The rows are grouped in 4 different ways at once. Each group adds its own fixed numbers to the row, and there is some noise. The rows also spread widely along 12 directions, which tell nothing about the answers.
Some rows, each with its group in each grouping after it:
[-33  32 -19  36  13   9 -52  20 -22 -25  27  -4 -32  -2 -20 -11  17  29
 -14  46 -20  37  46 -18 -40 -39  10 -45  -7] -> vige (0) Z228 Z131
[ 37 -53  -1  34  32  32  26   4  14   4 -18  10  15  -9 -20   0 -39   5
  35  18  23  54 -21 -58 -50  17  54  -1  18] -> ropu (1) Z600 Z131
[ 45 -21  -6 -16 -20  27  31  20  13 -28 -12  57  31  50 -18  -5  55   9
  49  -9  25  12   5 -28 -21  75 -33 -10  26] -> gane (3) Z794 Z553
[-34  -2 -60   0  40  26   7 -20  -4  18 -53   2   7 -35   6 -15 -14  40
  35   6 -37  21 -53  30  71 -28  20  -4 -91] -> zotub (3) Z165 Z321
[-24 -18 -10 -19 -20  22 -12 -19 -11 -16   5  27  -4  -2  21  25  21  19
  20  37  18  13 -15 -52 -36  21 -18 -25  35] -> bul (2) Z165 Z321
[-32   4   4 -58  31 -37 -27  27 -11  12 -61  -9  43 -30   4 -50  20  21
  34 -18  -6  53   9 -61  35 -70  58 -53 -58] -> ropu (4) Z228 Z810
[-50  37 -43 -33   4 -46   4  -2   3   8 -50  -6  51 -14 -14 -10  54 -14
  27 -59 -43  -9  -1  49  72 -11 -29   0 -96] -> bul (4) Z879 Z810
[ -4   2 -25 -36 -37  -8  -9  17  -9  20 -12 -15  45  19  -9  16  33 -28
 -27 -37   5   1  -7  -8   5  10 -13   1 -36] -> sofu (1) Z794 Z553
[ 94 -40  24 -23 -16  32 -10  10 -15  23   2  27 -29 -38 -41 -49 -49  40
  13 -44  12  30  24   8  70  19  -3 -34  32] -> sofu (0) Z879 Z321
[ -5  -7 -10  57  17  -3  39   4 -23 -14  21 -18 -11   8 -41  38  13 -74
 -30 -21 -17 -12  13  13 -84  40 -22  29  14] -> zotub (2) Z600 Z553
[-45  31   6 -97 -48 -42 -43  -9 -36  17 -38 -29   2 -42  35 -26  31  32
 -47 -39 -10 -29  -3   2  77 -66 -25 -39 -22] -> gane (4) Z228 Z131
[ 22 -28 -19 -21 -15  63   9  13 -36  11 -12  34   1   7  -2   3  27  18
 -30   4   4  25 -26 -38 -15  43 -30 -32  -8] -> vige (1) Z600 Z810
[ -4 -10  -7  37  36  53 -17 -14   6 -23  64   3 -21  -1  15 -13 -20   1
  23  72   0  20 -20 -28 -29   0  35 -14 -21] -> gane (4) Z879 Z131
[-14  18  -1   0  11   7 -24   4   2  -4  29   1   5  22  -4 -33  13   3
  10  32 -16  17  -3 -22 -21   0  10  -4 -15] -> gane (1) Z794 Z553
[ 32  -2 -32 -36 -41   6 -30 -20   9  36  14 -27   3 -12  -2  -9 -40  38
  12 -32  19   1   9  31  76 -22  31 -14 -26] -> zotub (4) Z228 Z321
[ 13   3 -12 -58 -12  31  11  11  34   9 -18  38  36  52  33 -27  43  17
  26   6 -10 -30 -33  13  66  14  -2  -7 -37] -> sofu (1) Z600 Z810
[ -3  14  -2 -27  -2  -8  40 -17  37  -8 -42  33  19  40  20 -11  22  26
  52  -9 -15 -29 -21  35  47  18 -29  33  21] -> zotub (3) Z879 Z810
[-42  18  -3  -4  -9 -44  14  21 -48 -15 -44  -8  30  14 -41  12  49 -40
 -29 -35 -22  29  34 -47 -96  20 -27   4  23] -> zotub (3) Z600 Z553
[-20  16 -46  20 -19  -6 -21 -30  12  19  26 -43  16   7  -8  37 -26  -3
  -5  10  -3  12   2  10 -17  -5  27  17 -26] -> vige (4) Z165 Z321
[ 33 -19  14  34   4 -25  18 -35  21  23   9 -22 -17 -23 -32   0 -50  -4
  30 -23  12   4   4  25  -6   9  26  30  37] -> zotub (1) Z600 Z553
[ 20 -30  24  43  20  10   5 -31  -7  -8  27   4 -47 -46 -10   8 -19  12
  40  10  19   6  -8 -15  -8  14   3  -8  34] -> ropu (3) Z879 Z321
[-40  54 -12  52  22 -14 -35  16   2  -3   9 -50  -1  24 -26 -15 -47  21
 -21  46 -46  43  50 -22 -81 -56  36  32  29] -> ropu (1) Z879 Z131
[ 27  14 -34  -8 -44   8  19 -28  21 -10 -32  27  10  26 -32  -7  -1  67
  36 -32 -22  11  23  49  19  56 -74  24  49] -> ropu (4) Z879 Z131
[ 51 -18  -6   5   9  72  -1  58 -43  -7  47  -1 -31 -14  15  -8  41 -21
 -60   5  21 -26 -11  -9  15 -17   3 -42 -61] -> ropu (4) Z794 Z553
[-43  -3 -20   4 -18 -28  -3 -36  18  17 -28 -44  53  37   7  64 -31  -8
  14  11  38  35 -10 -63 -80  -4  42  37  42] -> ropu (3) Z228 Z810
[ -6 -31  57 -26  35 -44   4  12   4 -10  16   9  -4 -48  10 -30  53 -74
  22 -23  16 -52 -18 -16  35  -6  16 -38 -21] -> bul (2) Z228 Z131
[-19  -9  42 -23  20 -29  -5 -24   4   9  -7 -16   4 -25  26 -18  -9 -16
   8   6   8  -8 -34 -23  21 -30  18   9  18] -> ropu (0) Z879 Z553
[ 43 -10 -19  64  58  27  63  24  25 -10 -45   5  -7   3 -32 -18 -20  14
  22  -2 -36   0  -8  47   7   3  12  41 -12] -> ropu (3) Z165 Z553
[ 33 -11 -33  15 -18  36  30  19  17 -21 -16  24  22  69 -20  30   7  12
  30  15  12  31  25 -23 -64  35  -2  10  40] -> sofu (2) Z600 Z553
[ 25   3  21  15  16  16  26   6  13 -11  11  15 -23  15   5  -3  15 -12
  11  -3  -7 -47 -10  39  28  11 -17  16   6] -> sofu (3) Z879 Z810
[-15  21 -66 -84 -70  50 -28   4  -7   9  24  11  58  70  45  17  62   4
 -36   2  -3 -29 -25  -2  35  35 -38 -18 -59] -> gane (4) Z165 Z321
[-41  18   5 -17  10 -42 -12 -25  30   8 -59   2  18  -6  11 -11 -10  50
  60  12  -6  39  -8 -23  16 -50  26   2   4] -> sofu (1) Z794 Z810
[ 20   7   2 -36 -54  42 -38 -12 -35  26  28 -31 -35   9  17  12 -34  40
 -77  15  27  -3   2 -18 -16 -13 -16 -12  45] -> vige (4) Z228 Z810
[  2   5  15  22  -7  19   5 -36  35 -19  51  -4 -42  23  55  32  15  25
  30  62  39 -63 -27  17   6 -23  13  17  34] -> ropu (3) Z600 Z553
[-11  13  -9 -30 -28 -19 -27 -25  22  19  23 -24  22  13   5   2  -8   9
  21  -6   9   6  10  -7  27 -14   9   2  12] -> ropu (2) Z879 Z131

New rows. What belongs after each?
[ 32 -24 -12   5   8  37  21  25   1 -14 -11  24   6  31  -3   0 -11  -1
   1   6   2   7   0  -9 -18  22  10  -3  19] -> zotub (0) Z228 Z321
[  4  -2 -36 -16 -32  11  -9 -15 -17  -5 -18   3  17  16 -28   8   0  34
  12 -12   5  44  16 -21 -37  30 -25  -8  19] -> gane (4) Z228 Z553
[  9 -42 -33  -6 -28  37   6 -15 -11   0 -23  10  34  21 -17  34 -17   9
 -11  -1  30  49 -18 -47 -56  56 -15  -3  42] -> ropu (0) Z228 Z131
[  0   8  56 -24  19 -26  14  10   3  15   2 -44   0  -2  36 -24 -26 -45
 -56   4 -12 -62 -19  -5  -8 -31  31  37  32] -> ropu (4) Z165 Z321
[ 19 -29  31  14  40   6  26 -14  26  -4 -32  22   2  -3   4 -16 -30  34
  72  22  23  37 -16 -48  -9  -4  38   6  45] -> ropu (3) Z879 Z810
[ 20 -23 -39  25  30  22  15  21  -6  15 -28 -15   8 -20 -31  17 -27  -6
   1 -22   7  28   1  -3   1 -15  33  -2 -36] -> bul (2) Z228 Z810
[ 34  -3  18 -28 -19  22   5  20 -15 -16  -6  42  -9  21  -8 -31  47  25
  -7  -7   3  -4  10  -3  10  34 -57 -21  41] -> ropu (0) Z794 Z553
[ 44 -34   6 -48 -20  48 -22  43  -9  -4  47  35  -5  -2  47  -1  71   3
  21   9  61 -21  -6 -50  64 -20  23 -82 -40] -> ropu (2) Z794 Z321
[ 29 -15  17   9  35  28  -3  22  17   9  22   8  -2  -7  -3 -50 -10  -2
   2  25 -17  -5 -14  -7  17  -2  34  -8  -6] -> ropu (1) Z165 Z131
[-12 -42   5 -11  13  -2   0 -27  -1   1 -29   8   9 -41   0  11  -2  -1
  36  -1  26  24 -41 -36   3   6  23 -27 -13] -> sofu (3) Z228 Z131
[-28 -14  47 -26  46  -8   2 -12  -2   3 -15  -1  -3  -9  29 -29  -7  -4
  16  39   3  14 -33 -69 -23 -33  38  -8  31] -> ropu (2) Z600 Z810
[ 28 -38  30 -31 -51  21  26  -7 -13 -26  -8  39  -6  20  29  44  34  -1
  -4   5  54 -25 -11 -37 -37  46 -53  -4  92] -> bul (0) Z879 Z553
[ 23  15   1   4  -5  52 -10 -43  27 -10  38  15 -38  39  19 -30 -42  77
  37  65  -5  -3 -21  22  16   8 -12  26  53] -> gane (3) Z879 Z553
[ 26  -5  35 -33   6  30 -18  34 -21  -4 -12  27 -28  -6  25 -42  18  48
 -15  23  17  11   5 -41  27 -44   3 -46  26] -> ropu (0) Z794 Z810
[-26  -6 -13 -42 -47 -11 -25  12 -23  17  34 -25  35  12  26  56  50 -60
 -44 -12  35 -24   2 -53 -20  -2  10 -31 -22] -> vige (2) Z165 Z321
[-17   4 -41   8 -22  33 -47 -34 -22 -14  22  25 -30 -34 -19   0  18  69
  33  28  -5  50  18 -16  -7  11 -30 -54  -8] -> gane (4) Z165 Z131
[-44  25 -42   6 -25  11 -20 -35 -13 -10   6  13 -21  -9  11  39  68  46
  30   7   9  -7  -1  13  20  -7 -40 -24 -27] -> ropu (3) Z600 Z810
[ 17  -4 -29  43  37  37   3  39  -4  25  10 -42  -5 -10   0   0 -36 -16
 -35  21 -19   4 -14   3   9 -55  78   0 -82] -> vige (1) Z600 Z321
[ 33 -11  -8 -74 -69  33 -10   4   7  -6  -1  36   9  43  30   1  30  51
   6   0  32 -16   3 -20  36  20 -31 -34  47] -> gane (2) Z228 Z131
[ 11 -15  90  37  17 -77  -9 -21   2 -38  56  -6 -65 -69 -17  -3  25 -42
  53  -5  40 -44  42  -7 -37 -11  11 -28  66] -> bul (4) Z228 Z553
[ -8  21  54 -21  20 -44  19  12  14 -34 -38  30 -25 -10  25 -43  67  29
  46   2 -12 -48  -1  14  46 -36 -23  -6  22] -> ropu (3) Z794 Z553
[  7   5  22  -9  15 -10 -41 -36 -11   2  40  -4 -36 -38 -36 -64 -18  25
  30   2 -18  20   6   5  15  11  -1 -25  11] -> gane (4) Z228 Z553
[ 50 -30  25 -42   3  21  22  53   6  -9 -20  33  24   3  17 -32  30 -24
  -3 -21  18 -19  -6 -11  54   0  12 -29 -11] -> bul (0) Z879 Z131
[-41  11   5  11  60  13  -1 -27   5   6  -3 -15 -16  -9  13 -31 -14   7
   6  43 -29 -11 -57  14  22 -17  19  12 -34] -> vige (3) Z228 Z810
[ 24 -26   1 -21  -3  33  -5  20 -16   6  19   4   3   6   8  -3  10 -12
  -7  16  30   7  -9 -43 -13  -5  25 -27  -3] -> bul (2) Z600 Z553
[-47  24 -59  -9   6  24   7  14 -31  13 -37 -10  30  20  -6   9  23 -11
 -51 -10 -46  14 -32   6 -15   4 -32  16 -62] -> zotub (1) Z794 Z810
[ 70 -56  32  39  24  52  53  -3 -12  17  -6 -20 -48 -32  12  15 -68  -1
 -43  10  29 -26 -51  -5 -23  -2  22  35  53] -> ropu (1) Z600 Z553
[-19   4  61 -11  29  -7 -39 -21 -17   3  63   3 -42 -29  16 -41  20 -22
 -18  27   5 -21 -27 -18  13  -6  -4 -24  12] -> ropu (0) Z794 Z810
[ 71 -44  28  33  -8  20 -23   3 -20   6  46   7 -53 -55 -50  -7 -27   2
  -5 -21  39  31  26  -6   1  14   7 -42  34] -> sofu (0) Z794 Z131
[  3 -32  14 -31 -21  20  -4 -74 -10  22 -16 -18 -40 -52  29   5 -74  51
  -9  10  26 -17 -66  11  24   8 -17  17  49] -> bul (4) Z228 Z321
[ 35 -14   9 -23 -27 -11  10  23  10  27   9 -38  35   7  24  39   4 -59
 -40 -30  49 -45   8 -15   3 -24  47   9  -5] -> bul (4) Z165 Z810
[ 22   2  12 -57 -47 -33   6  50  -1 -13 -44  23  25   6  24  13  86  23
  28 -46  41 -29  38 -29  55 -35  -1 -47  -4] -> ropu (3) Z794 Z321
[ 55 -44   4 -44 -24   7  56  -8   0  11 -70  21  15 -17   0  -1  -1  20
  10 -57  11 -15 -29  14  53  39 -26   0   9] -> vige (4) Z600 Z321
